The rows of a group lie close to one hidden flat surface of 12 dimensions, which may be shifted away from zero. Surfaces can cross.
In the rows, zero is written as 128.
Known rows, each followed by its group:
[ 62  30  78 145 101 108 147 145  68 167 173 158 170 154 168 171 118 101
  49 141 172  87 174] => nume
[170 115 155 132 145 144 125 121 115 108 139 145 158 132  96 123  80  69
 151 176 134 126 123] => zamib
[127  54  88 126 167 124 179 116 101 138 126 112 191 157 133 174 129 122
 102 167 147  93 155] => gome
[139 117 144 161 117  98 120  82 102  16 164 161  90  89 147 152 144  92
 168  85 161 174 117] => ziso
[ 94 158 123 154 146 118 167 106 125 100 129 162 107  86 142  97 121 147
 187  98 107 155 127] => zamib
[122  98 143 181 134  99 146 138 138 104 143 131 147 148 143 118 130 131
 149 127 153  84 160] => ven
[125 143 133 127 136 122 151 137 135 125 139 127 120 104 116 130 114 128
 139 135 122 143 125] => zamib
[124 131 153  96  92 138 107 150 121 131 137 130 123 132 116 167 142  77
 112 144 151 156 100] => ven
[138 127 106 133 124 102 114 154  98 132 121 117 164 141 150  52  85 163
 131 170 185 130 124] => ven
[142  73 138 137 143 143 116  82  80  86 146 182 155 148 152 135 144  97
 156 129 114 104 185] => zamib
[112  74 143 113 107 103 199 137 120 105 148 109 162 121 113 130 103 108
 101 138 163 152 121] => gome
[137 144  98 117 226 178 152 101  93 141 157 150 151 100 122 163 100 138
 167 211  89 137 172] => zamib
[123 142 143 137 111 162  91  94 150 142 133 148 145 146 126 113 158 119
 130 117 117 142 110] => ziso
[162 112 147 170 158  91 104 124 170 106 129  74 137 126  94 123 141 122
 113 110 105 159 152] => ziso
[105 120 143 207 182  89 196 152 194 102 136  64 141 114 100 123 117 158
 138 127 120 120 153] => ven
[153 112 130 105 136 133  95 133 108 115 111 113 122 138 125 135  92 113
 107 141  96 146 150] => ven
[152 129 132 131  92 125 139 124 160 126  61 126 117 174 126 161 192 112
 140  79 161  38  64] => gome
[ 79 113 143 142 126 158 171  83 177 151 198 118 160 122 132 153 153 155
 111 136 124 157 132] => gome
[ 94 144  77 142 179 104 170 136 114 135 112 108 135  94 147 128 115 166
 142 143 121 166 136] => gome
[ 78 170 127 148 119 107 127 215 123 161 117 117 153 127 115  68  99 120
 130 188 181 152  99] => ziso
[132 142 171 126 132 120 137 132 134 113 107 152 116 128 106  83 173 134
 169  90  89 103 163] => nume
[ 83 137  90 121 106 128  90 128  66 164 104 195 129 116 130  93 142  90
 101 102 112 162 120] => nume
[157 111 105  74 112 119 168 113 103 154 115 138 127 123 145 100 105 168
 125 108 125  96 134] => ziso
[212 100 166  31 132 190 146 106 125 173 160 119 163 152  92 110 100 156
 108 181 102  82 161] => zamib
[124 173 168 111 109 146  93 173 165 160 105  99 129 144  91  96 138 119
 114 149 120 152 105] => nume
[128 136 109 114 135 134 133 114 112 143 107 127 162 140 145  57 108 170
 136 143 126 148 128] => gome
[121  97  98  65  94 131 169  69 108 116 131 137  87  95 163 167 104 152
  90  61  88 153 125] => ven
[148 127 208 138 115 129 131 131 157  58 139 134 103 128  96 158 168  78
 169 110 122 119 130] => nume
[139 117 143  74 112 137 126 130 120 164 135 128 141 147 137  68 135 186
 117 127 110 106 177] => zamib
[107 120  76 108  86 144 144  96 137 172 182 113 140 119 180 136  94 186
  78 144 192 150  80] => gome
[129 129 134 118 125  86 162 172 147 142  96  90 108 119 117 102  91 158
 121 102  98 114 152] => ven
[ 81 115 103 154 130 153 115  83 135 153 190 152 132 130 197 141 125 179
 130 123 106 125 180] => gome
[213  66 136  82 103 101 137 132  70 114 117 147 150 144 104  87  88  98
 115 125 156  72 147] => nume
[122 115 163  33  66 109 167 171  83 172 144 154 135  96  58  39 158 121
  66 101 140 152 133] => nume
[135  95 113 113 118 100 191 114  94  79 150 122 149  97 124 133 102 112
 122 145 195 177  83] => ven
[169 160  78 135 168 105 108 179 126 148 132  91  90 100 127 213  98 123
 125 169 166 109 112] => ziso
[153 150 137 207 151  75 150 137 154  72 116 134 118 113 136  94 128 140
 212 108 166  88 117] => ven
[ 64 131 162 146 104 127  99 203 128 148 167 135 118 139 137 131 110 107
 111 160 129 123 179] => zamib
[137  60 115 144 185 107 206  98  94  95  88 132 201 148 108 126 139 105
 152 137 119 104 157] => gome
[ 98 115 156  91  87 124 149 134 123 126 116 128 131 125 116  90 125 121
 108 108 110 175 130] => ven
[139 114 165 125  98 143  83 145 159 161 144 123 116 169 145 149 128 129
 117 129 111  72 166] => gome
[156  97 106 156  75 106 106 117 113 107  77 139 147 158 151  94  40  76
 121 117 162 123  63] => nume
[ 89 142 111 134 145 150 120 124 115 151 140 129 167 131 130 108 150 138
 119 168 140 174 121] => ziso
[ 52 132 137 102  89 126 174 150 150 199 149 134 126 107  99 103 190 152
  73  87 112 137 130] => nume
[145 109 120 159 136  92 142 158 128 144 100 108 186 158 130  34  71 155
 137 159 158  99 143] => gome
[113 129  95 110 107 115 166 142 156 178 112  97 117 129 148 152 127 175
  96 104 131 102 108] => gome
[142  94 101 140 123 115 161  96 130 143 108 111 206 141 108  70 113 121
 104 141 165 159  77] => zamib
[186 118 119 179 126 152  83  86 165 141 139 125 171 168 132 131  84  93
 138 162 159  99  80] => gome
[ 69 101 101 120  73 110 156 147 119 179 174 143 150 144 187 120 154 177
 108 131 194  86 139] => ven
[132 103 115 126 133  84 151 179 132 122  82  83  99 138 149 178  64 122
 125 121 101 101 157] => nume
[159  82 163 154 106  94 143 132 128  88 138 134 153 142 112 107 111  85
 141 121 161 102 130] => zamib
[140 103  85 150 128 120  95 104 103 125 159 147 129 141 185 166 139 146
 128 131 171  92 142] => zamib
[118 132 146  98 107 170 124 116 182 177 128 108 122 156 129 169 164 153
  98 113  89 103 129] => nume
[ 91 153  83 165 110 111 111 176 167 188 117  78 134 129 133 138  79 125
  73 155 169 157  67] => ven
[207 169 115  61 146 114 127 138 133 140 122 106  45  90 130 180 130 184
 146  99  98  88 146] => ziso
[ 89 124 110 153 133 121 132 132 149 141 110  99 140 131 137  94  88 152
  98 123 102 160 132] => ven
[189 128 164  92  78 126  88 134 144 126 113 129  85 138 108 140 110  92
 119  89 105 107 117] => ziso
[129  94  72 205 129 105  80 111 112 159  70 164 173 170 164  89  71  83
 132 114 115  91 126] => zamib
[ 87 117  67 148 125 129 174  98 121 142 223 127 150 102 178 167 171 193
 101 158 241 114  98] => nume
[120 110  87 118 101 128 124 122  97 145 140 148 124 124 157 165 102 112
 108 130 155 124 105] => ziso
[ 65  91 165 135 123 116 175 136 122  97 134 123 176 118  73 128 160  52
 102 133 121 218 114] => zamib
[ 70 140 146 158 139 129 159 147 165 135 119  94 174 153 131  70 143 172
 137 155 136 148 133] => nume
[ 98 134 185  67  67 159 166 141 141 149 162 134 135 110  92  84  83 113
  96 147 120 180 106] => zamib
[155  81 150 141  96  85 135 110 108  38 183 122 134 107 129 111 112 105
 118 126 211 174 110] => ziso
[134 124 132 116 118 111 103 141 101 111 124 127 126 123 128 106 113 114
 120 133 131 161 140] => ziso
[144 162 163 130 122 129 158 122 153  97 174 136 102  98 127 105 132 164
 176 126 153 116 124] => zamib
[147 129 172 122  87 140 109 115 150 122 146 136 126 138 136  82 106 138
 141 116 119 127 136] => gome
[180  85 111 140 112 124  92 106 110 128 166 145 147 156 184 112  66 148
 130 153 163  72 161] => gome
[112 146 129 133 101 122  90 158  97  99 168 126 134 124 155  98 118 134
 130 179 215 171 107] => ven
[110 133  73  93 135 130 141 134 116 196 107 122 142 129 146 145 139 157
 109 135 118 131 119] => ven
[123 113 118 157 102 125 113 129 140 141  91 127 149 162 147 105  93 115
 120 123 132 108 108] => nume
[143 110 117 102 145 120 113 140 120 150 120 100 128 128 107 158 122 116
  89 133  97 153 152] => ziso
[132 120 144  98  87 137 113 119 117 145 126 149 132 148 143  71 127 151
 122 105 117 112 147] => ziso
[111 136 137 124 157 130 181 120 135 120 129 114 166 118 103  82 164 162
 145 147 142 157 124] => nume
[ 81 104 109  51  58 115 146 129  67 125 142 134 131  98 143  82  91 135
  58 122 155 237 103] => ziso

New rows, each followed by its group:
[141 125 125  85 166 143 192  90 100 115  96 163 122  99 101 164 148 100
 167 109  71 135 121] => ziso
[139 181 187 160 163 147  27 198 141 140 133 138 112 155  84 128 198  88
 161 167 112  93 182] => nume
[115 142 121 102 118 101 180 150 145 128 134 103  83 104 153 151 145 191
 134 100 144 102 133] => gome
[128 102 146 115 113 134  77 139 131 143 157 114 122 147 129 162 143 110
  84 130 114 133 165] => ziso
[221  72 112 140 142 101 132  80 109 102  78 133 176 152 101 115 102  70
 140 113 130 106 102] => zamib
[121 117 112 123 104 109 148 133 133 146  98 129 121 134 136 120 108 130
 115  92 112 107 122] => nume
[109 108 115 181 127 138 170  70 185 145 147 129 158 135 144 152 134 135
 134 106 131 108  97] => gome
[ 80 159 121 122 109 159 113  91 135 140 140 145 123 115 157 108 134 152
 134 117 107 193 108] => gome
[150 129 124 121 104 117 108 136 137 142 160 108 126 129 151 102 124 177
 109 131 174 114 130] => ziso
[153 121 140 120 147 116 144 124  96  79 140 154 110 109 131 149 139 114
 172 126 139 114 149] => ziso
[141 122 135 109 116 113 118 139  92  97 143 146 101 143 183 112 148 188
 163 121 156  67 183] => gome
[111 118 134 138 100 120 135 148 164 153 138 104 136 123 120 141  74 100
  92 134 124 156 106] => gome
[ 97  95 156 196 137  77 154 150 122  47  92 144 123 133 139 136 108  68
 180 100 110 125 156] => nume
[ 34  67 108 114  92 185 142  66 100 162  72 174 195 198 151 149 206  86
  80  95  84 136 114] => gome
[117 144 137 182 136 131  66 122 125  76 133 149 100 130 148 167 133  80
 159 124 122 144 130] => ven
[112  93  89 168  64 134 158  41 179 163 159 154 142 134 188 118  75 152
 106  65 135 111  78] => gome
[138 118 123 145 143  99 156 117 124 103  93 144 112 112 127 152 127 100
 165  89  99 115 133] => ven
[ 97  97 108 163 128 107 143 126 100 121  94 147 167 155 151  92 116 114
 140 127 135 122 136] => gome
[ 95 137 149 138 175 125 108 172  80 119 133 142 169 137 103  66 174 125
 148 187 128 155 191] => nume
[102 124 110 145 130 128 160 101 148 140  81 133 143 130 127 122 121 114
 135  94  89 147 101] => gome
[184 156 106 106 184 154 151  52 108  88  82 139 164 109 108  78 130 144
 186 140 103 183  87] => gome
[ 99  43 150 162  72 119 144 123 153 160 205 128 179 162 164  99  57 134
  80 139 149  98 183] => gome
[184 107 156 145 104 101 144 140 175 130 126 109 123 148 116 135 115 123
 139 107 154  50 115] => ven
[160 152 195 155 116 165  12 132 147 112 144 151 124 153 116  99  83  61
 159 158  85 160 153] => gome
[154 121  44  80 140 138 167  71 100 160  77 127 144 132 166 129 129 190
 121 114 135 107  89] => gome
[ 69 119  97 114  89 117 185 128 159 184  71 116 124 135 137 141 136 141
  90  65  89 121  94] => gome
[168 146  70  99 131 102 106 135  70 139  65 138 113 138 185  65  81 194
 155 119 133  90 142] => gome
[ 96 137 103 137 199 124 138 142  95 114 141 124 130 108 135 188 173 129
 157 171 121 158 168] => ven
[ 99 141 127 115 104 144 102 144 135 161 138 122 124 141 153 124 120 146
 107 139 125 143 134] => gome
[130 152 133 113 134 148  93 153 127 168 135 135 146 155 127 147 183 121
 149 169 151 110 129] => ven
[ 94 123 185 133 165 133 162 161 166 125 108  92 147 154 101 121 168 145
 150 138  70 120 194] => nume
[132 142 148  83 117 161 133 117 151 135 153  86 141 128 117  92 132 184
  95 155 138 174 117] => ven
[ 67 107 101 119 155  91 187 179  80 138 142 123 165 112 133 144 155 131
 128 177 166 158 162] => ven
[ 96 147 119 143 138 131 150 150 155 170 142 112 148 119 119 112 111 151
 121 154 129 134 126] => zamib
[130 145 119 126 116 128 151 121 169 182  91 120 154 141 116  99 144 142
 135 106 121 115  86] => ven
[119 158 121 161 139  89 136 128 126  78 116 129 109  87 122 123 146 113
 165 105 151 184  89] => zamib
[ 98 189 153  98 163 185 136 130 149 153 192 120 123 102 123 121 170 192
 153 186 121 160 151] => zamib
[143 118 102  91 127 173 105  93  88 166 107 166 172 159 137 105 120 114
 126 158 115 118 121] => ziso
[ 98 139 158 159 116 146  90 145  95 108 101 186 156 151 114  88 126  41
 171 154 128 148 116] => ziso
[ 93  93 149 139  56 128 125  83 144 150  90 174 150 148 144  30  50  96
 115  54  46 159 129] => gome
[132 122 129 131 152 141 177  90 154  75 162  68 154  95  90 139 105 131
  95 161 162 226  67] => ven
[119 122 107 129 103 120 134 110 124 136 110 119 155 138 155  36  78 179
 110 120 142 150 113] => ven
[138  98 156 132 136 124 142 130 127 131 140 137 164 158 126 114 170 128
 156 142 137  83 166] => ven
[169 124 111  80 110  76 201 157 135 147  90  73 127 102 111  61  56 189
 103 110 139 134 108] => ven
[103 123  98 130 111 118 133 136 122 150 104 116 149 137 144  83  89 144
 102 126 127 158 119] => ven
[ 91  66 123 151 163 142 155 114 115 151 143 140 193 163 124 152 166 110
 109 154 114 102 181] => nume
[162 135 134 143 117 120 175 119 163 145 136 137 131 119 128  79  63 152
 158 123 134  74 114] => zamib
[147 110 150 121 119 129 150 121 137 126 121 138 129 122 103 135 102  91
 133 115 105 120 125] => zamib
[146 130 133 100 158 141 166 122 108 118 163 128 142 104 116 118 110 155
 147 173 141 137 147] => zamib
[197  96 132 146 123  78  96 168  98 106 107 144  97 138 139 145  58  82
 155 115 124  44 174] => zamib
[217 118 119  71  64 142  58 117 112 159 112 134 109 167 164 110  57 143
 106 121 141  73 111] => gome
[119 106 112 174 104 110 115 105 163 130 136 136  99 125 147 190 133 101
 111  70 114 109 117] => ziso
[149 135 122 102 118 160  52 134 112 133 142 113 114 143 140 161 100 115
  90 163 130 153 129] => ven
[113  98 162 143  90 144 102  87 121  66  83 159 138 178 173  93 103  96
 163  98  88 136 139] => nume
[177  98 146  47 134 111 180 103  76  90 109 149 114 110 120 129 145 135
 164  97  93 119 168] => ven
[118  85 135 148 149 104 146 146 107 155  94 159 157 135  75 118 151  62
 116 102  83 101 167] => nume
[ 88 101 145 129 127 155 139  87 126 114 103 144 162 162 146 108 146 131
 141 115  77 144 156] => nume
[ 97 101 199 152 114 133  91 129 138  96 154 135 172 161 106  60 175 109
 126 128 111 170 182] => ziso
[127 130  74 165 171 163  86  66 105 107 119 155 145 156 197 155 139 153
 170 149 128 118 134] => nume
[159 171 184  52  99 101 153 181 130 102 118  90  94  89  89  40  82 163
 144 134 132 189 122] => gome
[102 111 188 115  62 119 151 174 159 136 143  99 154 161 113  79 139 136
 103 138 179 114 117] => gome
[118 130 133 161 144 117 122 149 132 139 116 135 157 148 124 113 151 116
 158 146 139 108 138] => ven
[116 121  92 190 196  83 155 117 119  93 108 136 100  91 133 195 139 101
 172  89  83 128 156] => ziso
[ 95 108  79 164 144 123 153 100  99 134 147 176 133 127 184 164 140 143
 158 121 141  79 149] => ziso
[114 138 116 131 104 112 137 129 117 109 144 133 112 115 170 102 114 166
 142 120 164 135 121] => gome
[101 118  69 105 146 109 186  99 105 150 120 122 139  95 151 109 126 187
 113 103 112 164 136] => ziso
[121 141 149 172 173 110 101 163  94 108  95 162 169 149 112 102 172  74
 208 168 131 123 157] => ven
[ 93 157  93 139  85  94  65 186  68 127 160 162  84 112 190 102 113 154
 125 138 206 120 136] => nume
[140 163  52 184 169  69 140 160 137 160  77 105 121 114 170  82  59 196
 169 121 133  87 133] => gome
[172 152  97 107 114 162  77  94 155 197 115 116 130 138 145 106  58 154
 107 134  86 141 103] => gome
